The first 6 rows are patterns. Each new row is the sum of 2 different patterns, raised or lowered, with some noise. Before adding, each is slid sideways (what falls off one end comes back at the other) and multiplied by a number that may be negative. Names go in the order of the patterns.
In the rows, zero is written as 128.
Some rows, each with the names of its patterns after it:
[127 139 180 173 126 140 153 168 104 107 125 110 129 172 116 145 115  89
 107 125 141 157 153 124 115 161 150 151  90 137 131 144 118 111]
q39
[121 107 154 130 116 148 105 145 133 134 150  91 111 143 132 147 120 132
 148 120 149 118 122 126 129 119 122 150 150 119 116 188 156 129]
q914
[103 124 101 134 113 148 144 113 141 142 164 155 124  83 157 130 131 135
 136 127  82 147 137 161 108 119 100 140 130 168 171 111 118 118]
q683
[123 148 111 113 146 118 145 155 120 153 152 161  97 127 104 126 117 147
 112 128  94 123 103 130 126 116 151 147 133 126 105 137 150 107]
q306
[ 90 117 146 144  92 115 132 111 138 140 123  92 102 118 120 149 139 110
 138 139 119 117 145  98 139 139 129 142 153 112 105 118 118 143]
q23
[134 135 134 158  95 123 119 123 146 168 138 121 167 129 103 130 141 153
 137 141 114 115 147 144 114 152 129 139 174 117 150 129 108 144]
q506

New rows. What belongs after each?
[107 133 114  83 133 107 100  87  91  90  90 121  96 123 115 148 119 115
 114 148 133 107  91 105 101  88 120  94 118 114  74  75 118 116]
q39 q306
[152 136 150 113 127 153 180 111 101 147 109 102 154 120 153 118 103  94
 108 145 155 130 136 113 154 171 130 109 129 109 145 117 114 124]
q39 q506
[ 74 105 134 108  82  71 103 100  83 102  89  96 131  69 104 105  53 130
  78 101 122  78 123 109  92  78 124 115 111  98  94  58 103 115]
q914 q506
[168 181 117 150 171 143 144 124 151 139 177 174 133 150 174 153 168 146
  99 180 138 157 176 146 151 128 160 138 199 151 160 148 147 125]
q683 q506
[102  95 105  89 114 133 118 115 100  91  95 105 127 137 134 128  89  72
  85 105 128  58  85 104 148  78  98 101 104 127 118  96  47  60]
q39 q23
[129 153 161 138 142 140 144 126 174 151 130 130 146 124 145 178 164 142
 139 169 138 135 115 162 135 163 161 153 135 158 166 181 155 175]
q306 q23
[144 139 141 181 131 125 118 133 134 135 156 163 133 111 188 140 135 147
 163 171 155 182 101 126 122 170 152 164 130 120  97 150 107 128]
q306 q23
[144 178 191 164 163 201 160 139 171 171 168 147 151 164 184 126 146 151
 175 176 192 166 149 138 170 163 206 180 172 174 178 170 144 169]
q306 q23
[ 97 114 118  93  69 148 141 124 137 133  57 126  96 128 164 158 125 101
 109  93 108 130  92 111 100 161 101 108 111 134 126 130 107  72]
q39 q506
[ 94  80 103 109  65  96  61  46  52  81  85  10  64  56 133  51  64  39
  91  90 100  89   9  22  69  44  44  17 101  84  89 101  61  39]
q39 q683
[132 137 138 145 139 206 136 196 166 116 158 173 208 213 181 117 180 194
 184 188 138 170 122 195 165 179 144 166 183 214 164 210 225 182]
q39 q683
[130 153 159 136 115 174 157 162 170 128  95 162 166 158 150 149 121  92
 165 136 154 130 139 103 168 131 159 169 114 110 142 134 142 124]
q683 q23
[124 103 140 130 103 153 127  89 121 153 127  96 148 107 169 129 124 123
 119 140 162 135 169  89 112 150 106 125 114 130 165 110 122 135]
q914 q306
[123 116  94 108 111 128 105 129 118 131 137  92 122 107 102 104 109 124
 122 118  78 108  96 111 129 137 100  93 136 106 100 116 112 133]
q23 q506
[148 109 119 123 133 123 150 108 136 112 114 120 124 149 153 144 128 115
 151 151 132 110 145 124 130 135 119 138 148 151 164 142 152 128]
q39 q306
[112 154 121 146 144 113 163 163 116 138 120 122 144 114 147 136 141 143
 139 138 132 165 126 129 152 140  73 115 146 124 158 137 140 144]
q914 q506
[158 143 120 127 133 134 115 157 149 136 159 136 156 119 127 158 125 146
 126 142 106 109 107 105 170 172 158 128 177 121 120 134 168 158]
q306 q506
[121 114 119 137 148 127 145 113  93 133 111 129 154  94 123 116 153 126
 171 106 154 127 149 148 189 123 136 124 126 159  80 109 147 151]
q306 q23
[158 127 138 156 126 155 160 121 152 104 122 158 163 158 127 163 154 117
 155 138 148 142 148 122 125 166 163 123 144 182 165 166 125 135]
q914 q506
[157 158 158 148 144 153 154 161 171 161 137 147 162 144 184 157 165 171
 146 148 148 159 139 158 167 155 161 156 150 146 193 179 149 148]
q914 q506
[ 85  99  95 102 115  80  76 119  81  63  91  99  92 107  87  71  77  89
  82  85 112  92  97 106  98 105  76  64 116  95  89  99 101  59]
q23 q506
[123 108 143 127 117  87 126  84  73 115 151 146 147 140 146  92 146  98
 119 163 128 116  86  84 113 165 109 102 109 105 144 121 162 100]
q39 q683
[115  99 102 110 129 121 133 122 130 110 129 108  98 120 113 113 119  97
 120 106 108 111 105 127 136 125 109 118 116 132 132  98 127 130]
q39 q23
[145 178 212 192 131 166 141 150 189 187 161 174 186 206 147 203 147 160
 222 143 172 133 121 184 212 144 169 192 127 153 159 203 164 195]
q683 q506
[147 116 160 112 120 127 119 190 169 118 135 128 158 117 105 138 105 143
 157 129 140 133 120 103 111 147 157  93 105 126 154 162 122 111]
q39 q914
[159 152 118 130 172 135 176 150 160 133 177 124 172 144 164 156 171 162
 122 152 143 131 166 146 141 168 157 120 151 170 140 144 146 123]
q306 q506
[146 123 127 100 122 134 155 115 103 122 127 127 111 113 137 107 152 127
 117 131 122 167 153 116 101 132 134 130 120 137 115 109 140 135]
q914 q683
[156 127 173 159  99 159 137 165 148 115 136 128 137 139 167 158 145 126
 114 103 141 166 120 139 161 161 143 133 113 136 159 166 120 118]
q39 q506
[140 107 100  83 126 138 164 157 104  92  97 103 104  84 125 107 121 147
  94 119 125 136 121 120  89 145 123 106 143 127 102  64 152 130]
q683 q23
[133 113 156 110 164 129 124 162 160 137 133 142 170 153 111 193 187 126
 120 138 156 159 155 153 144 180 179 117 159  84 121 146 163 145]
q914 q306
[131 150 134 149 125 138 125 116 125 143 164 158 141 138 179 163 106 123
 151 145 125 160 119 127 122 162 142 146 141 111 139 160 131 127]
q306 q23
[103 150 121  86 106 122  99 121 145 133  84  88 157 134 135 120  89 146
 129 101 127 113 109 131 131 136  99 123 118 102 127 104 132 106]
q914 q23
[139 114 145 132 181 106 112 100 108 119 139  96 130  78 129 104 129 124
 120 152 128 114 130 110  92 127 104 127 158  91 110 150 101 157]
q914 q306
[162 167 128 144 118 144 156 152 156 159 146 173 130 161 166 142 160 173
 134 113 146 148 164 165 126 190 187 185 138 153 109 160 137 178]
q39 q306
[119 154 152 130 140 135  99 156 143 132 115 121 127 105 158 146 141 129
 138 113 134 147 136 162 133 130 137 136 123 105 132 120 155 119]
q683 q23
[147  96 126  78 139 131 160 171 122 104  99  93 113 107 103 102 153 147
  86 127 138 144 154 125  79 126 109 120 124 142 128  70 147 138]
q683 q23
[124 116  94 173  99 122 120 133 133 144 116 105 127 103 150 142 123 116
 125 156  94 139 135 117 132 101 113  94 123 143 148  95 140 108]
q683 q506
[112  85 111 123  96  99 118 109  99 110 116 110 116 115  80 106 112 100
 117 101 119  92 110 103  96 104  95 100  93 112 103 104 101 145]
q23 q506
[108 149 138 137 129 122 157 151 139 170 156 143  95 130 112 153 137 143
 133 148 102 126 130 117 145 138 160 166 161 127 102 141 152 132]
q306 q23
[107 112 118 100  93  77  78 120  88  47  91 113  85 111  85  90 119  93
 118  65  81  92  80 147 124  77 106  93 103  92  96  89  91 117]
q914 q23
[169 137 177 171 160 183 188 176 153 139 181 191 117 147 182 159 171 167
 160 188 175 177 177 181 188 133 190 162 157 158 171 161 166 130]
q914 q306
[117 148 136 150 125 121 104 136 110 127 133 128 138 158 128 124 115 131
 133 126 139 148 124 114 161 130 133 141 143 155 145 161 107 125]
q306 q23
[104  92  95  64  53 118  82  71  67 107  98 111 126 104  70  99 109 115
 118 104 122  97  73  89  95 101  76 104  96 135  96  84  78 116]
q39 q23
[138 178 146 174 172 178 160 161 121 135 169 178 178 188 169 193 165 166
 136 157 184 123 140 135 146 180 189 140 169 153 172 150 163 202]
q914 q683
[119 111 111 117 123  76  78 120 122 110 106 105 134 117 133 101 113 112
  79 183 143 115 124  91 103 112 108 101 101 151 126 115 104 124]
q914 q506
[179 124 145 159 125 141 200 125 167 134  88 142 135 163 191 161 144 136
 176 152 196 125 166 157 153 116 132 158 134 196 208 150 154 156]
q39 q506
[143 117  97  71 136 130 124 111 128 120  71 125 134 127 106 114  93 133
 133 140 139  95 102 116  72 107 103 131  80 125 133  95 132 135]
q683 q23
[196 127 150 171 170 148 168 131 171 129 146 148 144 164 149 179 184 138
 144 147 166 187 135 155 185 139 158 165 144 169 178 145 174 188]
q914 q306
[151 161 173 157 157 166 206 146 155 147 192 170 185 183 177 132 127 171
 185 176 181 177 179 169 182 151 163 161 147 161 137 152 167 206]
q914 q683
[120 123 117 121  89 115 117  98 126 110 119 103 105 110 118 131 111  95
 126 128  80  95 124 105 134 109 116 130 116 121  96 109 108 109]
q914 q23
[119 147 153 138 144 140 156 136 177 153 145 158 146 111 140 166 113 143
 177 144 148 143 140 153 171 175 123 136 149 131 145 150 109 157]
q306 q506
[140 152 118 117  98 150 165 151  99 148 120 123 154 180 150 133 111 102
 125 107  93 106 155 151 172 126 157 127 177 155 167 107 181 137]
q683 q306
[ 85  98 129  91 111 115  99  99  90 122 114 116 133 106  96 122 107  96
 114  83 127 107 131 123  88 105 104 120  64 138 132 134  98  91]
q23 q506
[155 133 124 157 153 153  93 127 140 150  93 105 129 144 182 149 129 148
 138 174 105 114 127 107 153 173 116 143 112 108 114 119 146 141]
q39 q914
[131 133 157 160 129 120 116 120 163 194 113 136 160 125 142 143 150 144
 126 123 179 146 166 135 144  97 142 168 164 160 155 121 162 149]
q683 q506
[ 90  97  79  67  90 140  86  63  83  94 100 115 120  85 101  64 129  97
 118  89  86  94  80 105 106  97 124 102 109 102  99  92  92 114]
q914 q683
[126 119 132 118 137 136 145 166  92 129 121 104 155 142 120 139 162  90
 115 131 102 150 172 136 132 180 117  88 122 133 160 110 132 127]
q23 q506
[139 151  91 103 120 128 150 100 120 150 105 129 122 109 128 137 107 130
 154 159  94 110 158 143 115 125  92 143 102 107 124 101 133 119]
q914 q306
[105 171 127 121 124  79  82 127 109 124 111 148 115 169 142 150  77 145
 124 166 119 132 122 134 173 136 102 128 144 173  98  87 139 113]
q39 q306
[150 148 156 126 140 159 147 149 142 157 150 137 169 128 133 150 140 145
 151 157 172 148 149 176 164 134 139 124 172 138 135 145 126 145]
q914 q306
[109 126 117 152  97 130 126 164 161 160 138 151 137 156 158  87 108 168
 122 112 133 155 177 174 153 169 134 185 104 155 153 160 137 154]
q39 q306
[104 166 127 132 123 145 112 147 146 119 128 165 138 150 126 148 129 150
 153 114 117 146 124 152 127  94 159 127 126 162 136 124 141 127]
q306 q506
[117 122 148 101 149 142 100 156 111 160 166 115 127 152 143 108 183 139
 142 148 142 115 136 150  91 134 175 133 122 121 137 119 171 148]
q23 q506
[ 74 134 117 118  62 117  81 108  82  77 102 124 148 134 110 106 105 133
  79  88  96  84  89 130  92 120  76  70  75  98 129 116 127  91]
q39 q506
[124 135 147 124 147 123 127 143 126 151 136 124 129 162 136 166 142 152
  94 113 131 139 135 159 128 151 112 139 110 128 141 120 142 128]
q683 q306
[103 130  93 115 131 115 115 111 104 134  91 122 143 107 120 103 104 125
  95 128 100 119 121 106 114 114 143 139 107  85 165 133 116 111]
q914 q683
[112  89  72  91  49  69 115  99  94  87  99 101  75 119  61  90  94  91
  90 100  97  93  74  73 150  87  82  94  82  88  81  81  94  76]
q914 q23
[ 69  65 129  74  95  84  85  66 117  77 120  82  87  72  84  98  76  78
  78  78 118  86  73  84  90  66 105  91  60  90  74  83 110  60]
q39 q306
[128 122  93  98 137 159 136 122 133 123 152  85  81 118  83  99 127 125
 129 119  85 105  99 135 138 158 114 122 140 133 141  69 109 113]
q39 q306
[173 187 157 186 161 160 209 163 171 160 153 168 159 176 162 197 144 152
 165 168 195 183 169 143 196 157 147 155 174 168 168 161 149 149]
q306 q506
[117 131 123  59  49 113  96  81  82  91  89  70 128  93 122  81  99  45
  84  85 112 126  94  69  84  54  59  48  89  79 118 114  69  89]
q39 q683
[ 95 130 115  93  96 137 112  99  95  92 117  91  99 118  72 121 111  95
 124  62  72 116  90 106  78 117 117 104 118  97  85 106 101 108]
q914 q306
[130 122 154 110 161 153 123 153 180 166 108 148 128  96 132 169 142 150
 133  93 105 143 153 137 167 129 129 191 135 164 105 119 145 145]
q39 q506
[167 150 188 159 159 153 142 173 170 136 138 133 146 202 134 159 155 167
 128 153 189 135 158 152 176 158 200 147 138 122 128 185 169 171]
q683 q506
[112 134 157 103 121 102 131 146 141 108 121  85  76 144 143 136 148 119
 163 124 128  99 127 142 111 120  90  97 129 178 111 127 124 108]
q683 q23
[108 105  77 111  95 130 123  78  92 106  82 123  91  98  74  93  74  93
  91 103 112 145  98  96 115  83  79  86  98  93  86 106 108  65]
q683 q506
[176 161 149 153 146 164 152 139 154 157 154 134 155 163 123 174 170 143
 162 148 137 143 119 143 137 134 135 171 161 179 121 164 163 165]
q914 q306
[157 138 130 153 121 100 130 107 136 159 139 124 126 112  99 125 170 113
 107 102 146 132 126 106 145 128 136 119  84 100 106 108 113  95]
q39 q914
[154 117 113 120 140 121 133 132 128  98 105 129 124 132 154 137 143 122
 124 107 123 127 110 119 108 101 139 145 102 121 116 108 125 133]
q683 q23
[125 129 128 124 166 133 138 135  90 109 125 140 145 144 141 134 148 138
 189 119 137 126 128 140 118 120 154 156 178 130 143 165 133  98]
q39 q914
[121 102 108 104 114 135  88 113 109 148 116 125 115 116 120 128 121  55
  77 122 119 118  81 136 141 111 146 112  91 127  98 150 157 128]
q39 q914
[109 113 108 134 149 135 151 105  93 117 108 125 157 127 124  95 100  91
 125 128  94 120 116 150 114 108 115 140 122 120 124  78  83 132]
q39 q306
[111 151 188 218 162 147 175 165 203 155 141 123 122 152 189 173 186 133
 141 155 150 162 202 151 171 162 189 192 205 115 146 155 164 169]
q39 q23
[128  98 120 105 113  99  98 123  98 132 142 108  79 114 106 105 123 124
  99  74 131 103 130  94  80 102 107 112 145 127 100 102 103  80]
q683 q506
[140 139 126 123 143 154 138 168 126 144 137 115 117 156 168 149 150 118
 165 155 129 117 180 149 139 171 124 137 143 162 167 149 148 121]
q23 q506
[112 102 147 131  76  87  93  71 119 159 102 126  84 101  94  89 104 156
 135  99 108 126 115 127 100 132 115 125  81  83 117 107 140 150]
q39 q23
[149 149 140  79 144 108 113 101 121 113 116  75 120  78 125 115 105 148
 112 108 122  94 134 131  97 120 131 110  94 128 104 130 135 104]
q914 q306
